There are 4 hidden switches. A switch that is on adds its own fixed numbers to the row, and there is some noise. The rows also spread widely along 4 directions, which tell nothing about the answers.
Known rows, each followed by its switches (1 for on, 0 for off):
-20.9,-7.4,-6.2,17.2,10.7,20.6,-29.5,-3.7,-13.5,-30.2,-3.9,-12.0,-22.7,-12.6,2.5,3.3,8.1,18.8,0.1
1 0 1 1
-13.9,-17.1,-29.9,10.0,11.1,24.5,-18.6,10.0,-25.1,-16.2,-12.1,20.3,-4.0,-20.5,19.5,-17.1,-2.9,37.1,0.9
1 1 0 1
-23.5,-15.2,-18.5,23.8,7.5,25.0,-27.7,-16.6,-4.2,-41.3,-0.1,-13.4,-27.1,-18.5,3.3,-2.8,-0.3,23.3,-6.4
1 1 1 1
-28.3,-4.8,14.3,11.3,1.0,21.5,-43.5,11.5,-45.4,-15.2,-5.0,20.5,1.5,-35.7,1.1,-3.2,28.5,33.7,4.1
1 0 1 1
-6.4,1.1,-2.9,4.8,20.5,-0.2,-20.4,6.4,-23.4,-4.9,-13.0,-2.7,-8.5,0.3,8.7,-7.4,17.2,17.0,15.2
0 0 0 1
-13.4,-24.8,-6.8,11.7,6.7,34.3,-17.6,-7.2,0.1,-31.1,-5.5,0.7,-9.1,-14.8,22.4,3.7,-0.5,11.5,-7.0
1 0 0 1
-19.1,16.0,-1.9,2.1,3.7,-12.4,-26.2,12.4,-48.4,-0.1,-3.2,4.4,-9.0,-21.9,-22.8,-24.3,21.3,26.6,7.3
0 1 1 0
-9.1,-16.7,-21.2,6.4,13.0,25.9,-10.3,10.4,-14.2,-16.1,-16.8,19.1,0.8,-12.8,25.2,-2.8,4.4,27.5,5.7
1 0 0 1
-21.4,-1.1,-9.3,18.0,18.6,17.1,-35.8,6.8,-26.4,-3.4,11.6,-41.6,-37.7,4.9,2.5,-24.5,-15.7,8.1,-19.3
1 0 0 1
-24.7,-0.1,-12.5,23.9,16.0,19.7,-40.7,-0.1,-19.9,-17.0,11.5,-36.6,-41.7,-2.4,-5.3,-17.9,-10.0,12.5,-21.6
1 0 1 1
-15.3,-8.7,0.8,12.5,11.7,15.4,-24.0,-15.3,-5.8,-31.8,-6.3,-4.0,-13.7,-13.3,0.3,6.5,13.6,10.3,2.3
0 0 1 1
-14.7,-4.2,0.1,9.6,10.8,13.8,-28.8,7.4,-27.0,-12.2,-7.7,-9.1,-13.0,-7.9,10.0,-6.8,14.8,19.7,6.3
1 0 0 1
-31.8,2.0,-3.4,22.5,10.8,23.0,-53.1,9.7,-38.8,-5.9,14.3,-23.9,-30.4,-13.4,-10.3,-24.3,-4.8,18.8,-26.2
1 0 1 1
-17.2,5.0,-6.1,14.8,18.8,9.6,-37.0,9.4,-25.9,-5.5,1.9,-40.0,-35.4,8.1,0.5,-19.0,-0.1,10.4,-3.2
1 0 0 1

New rows. What belongs after each?
-14.5,-3.7,-24.6,14.2,23.1,9.9,-31.2,1.0,-26.2,-1.8,4.6,-16.4,-25.1,-5.6,-2.1,-36.1,-12.8,17.2,-13.4
0 1 0 1
-10.4,-21.7,-33.6,11.5,12.7,23.6,-11.9,1.9,-11.6,-24.9,-15.2,17.1,-6.0,-17.6,22.2,-9.6,-2.4,33.5,5.7
1 1 0 1
-19.9,-14.3,-10.8,17.7,3.9,21.3,-26.2,-10.9,-12.7,-43.0,-12.8,13.5,-10.7,-29.5,7.7,4.6,16.7,32.2,11.6
1 1 1 1
-9.3,2.8,-27.7,8.3,7.9,1.3,-2.3,2.0,-9.3,-17.0,-2.9,-29.5,-28.7,7.7,-3.1,-18.2,-5.2,13.2,1.4
1 1 0 0
-22.2,-3.3,-5.6,9.6,-2.9,16.0,-26.3,6.6,-30.5,-5.4,14.9,-22.3,-22.2,-11.1,-11.8,-31.9,-10.7,11.0,-24.5
1 1 0 0
-10.7,9.4,-22.4,10.5,26.7,-8.0,-21.4,8.0,-22.8,-8.7,-17.3,-9.1,-23.7,2.9,-2.3,-7.3,13.5,23.7,16.1
0 0 1 1
-11.0,-14.2,-27.4,7.2,16.4,16.9,-19.3,7.1,-26.5,-3.6,-10.4,26.2,2.5,-20.8,14.1,-23.1,-0.3,30.0,-2.5
0 1 0 1
-9.7,-1.2,-50.3,8.5,16.9,3.5,-3.9,5.2,-14.8,-4.0,0.6,-4.3,-23.8,-3.5,-10.3,-32.4,-19.9,21.8,-13.7
0 1 1 0
-17.5,-13.6,-15.1,13.2,0.0,23.6,-16.3,-3.6,-8.9,-16.2,14.3,-19.9,-22.0,-10.2,-3.5,-22.4,-19.1,6.7,-24.6
1 1 0 0
-15.2,7.8,-5.9,12.0,12.5,-5.6,-28.6,6.7,-34.0,-14.7,-15.1,-16.4,-22.5,-5.1,1.0,-12.1,23.7,30.8,23.8
1 1 0 1
-14.8,-13.4,18.2,6.9,-14.5,14.9,-8.0,-17.2,-2.3,-40.3,-4.7,0.2,-1.0,-21.7,0.3,10.7,21.3,10.4,12.3
1 1 0 0
-12.9,-16.7,-21.3,6.7,-0.4,21.2,-4.0,0.8,-8.6,-21.3,0.6,1.3,-8.7,-14.6,5.8,-17.6,-8.9,15.2,-10.2
1 1 0 0
-8.7,-20.2,-14.6,1.9,14.5,24.3,-18.0,7.7,-18.4,-6.0,-9.8,27.9,8.3,-19.7,18.0,-11.3,0.5,20.1,-5.6
0 0 0 1
-11.6,-8.3,-9.8,9.2,18.4,13.5,-24.1,3.2,-18.7,-3.8,0.3,-10.3,-14.7,-1.5,6.9,-15.3,-1.4,9.8,-8.6
0 0 0 1
-23.8,-9.1,-12.6,13.5,3.2,21.8,-37.8,9.4,-43.3,-19.4,-10.8,28.5,-0.3,-39.1,1.1,-15.6,15.4,43.4,3.2
1 1 1 1
-25.9,-3.6,-8.0,23.2,13.9,10.2,-40.7,-15.3,-18.4,-24.5,9.0,-23.4,-29.8,-15.3,-13.6,-16.2,0.9,12.7,-13.5
0 1 1 1
-15.3,-16.9,13.7,10.2,3.1,14.6,-29.1,-24.6,-5.6,-39.1,-4.2,0.1,-3.6,-21.1,5.2,5.8,17.5,8.9,7.3
0 1 0 1
-19.6,6.5,-1.7,7.4,7.2,0.8,-34.7,19.2,-53.7,-5.4,-17.3,13.2,-3.2,-21.6,2.9,-17.6,31.5,40.1,23.1
1 1 0 1
-1.6,0.4,-26.4,4.8,28.7,-4.1,-8.7,2.8,-6.4,-8.0,-15.7,-18.1,-23.5,15.2,12.4,-10.6,-1.2,13.3,11.1
0 0 0 1
-23.1,22.5,-8.4,15.7,14.9,-10.8,-41.9,14.3,-51.0,-10.5,-12.9,-13.6,-29.7,-12.7,-13.6,-18.4,29.2,41.1,25.2
1 1 1 1
-13.2,8.2,-8.7,0.9,0.9,-5.1,-12.2,20.1,-39.4,-2.3,-13.4,4.1,-5.9,-12.5,-5.0,-20.1,21.1,31.3,19.1
1 1 0 0
-22.0,0.2,8.5,8.8,6.9,15.2,-43.8,19.5,-49.6,2.6,0.5,-5.0,-9.0,-15.6,3.0,-18.5,12.9,23.0,-4.0
1 0 0 1
-9.0,-1.5,-54.5,15.1,29.5,5.5,-11.9,12.3,-18.6,-9.3,-12.8,-18.4,-34.1,7.8,15.5,-28.8,-15.5,32.8,3.1
1 1 0 1
-16.7,7.1,-21.2,17.7,21.3,-5.5,-28.6,-8.3,-19.4,-20.5,-7.9,-23.3,-32.6,-3.6,-12.2,-14.5,7.6,23.3,9.6
0 1 1 1
-21.0,-16.2,-9.3,17.5,7.2,25.6,-34.0,-5.7,-19.4,-24.5,5.1,-12.0,-19.4,-15.7,7.6,-17.8,-4.4,18.3,-12.9
1 1 0 1
-22.6,17.0,6.5,12.0,-2.8,-9.1,-26.1,-2.9,-28.4,-25.5,-3.3,-27.4,-27.7,-10.3,-23.4,-7.5,26.1,17.8,15.9
1 1 1 0
-12.9,-6.1,-16.4,15.5,12.7,15.9,-19.5,-3.6,-7.5,-32.0,-11.7,-4.7,-20.5,-8.2,7.7,7.5,12.0,23.8,6.6
1 0 1 1
-23.0,7.4,2.9,8.9,7.1,2.1,-42.5,15.7,-55.0,-4.9,-11.3,1.8,-10.3,-21.4,-1.2,-23.1,24.6,37.0,16.7
1 1 0 1
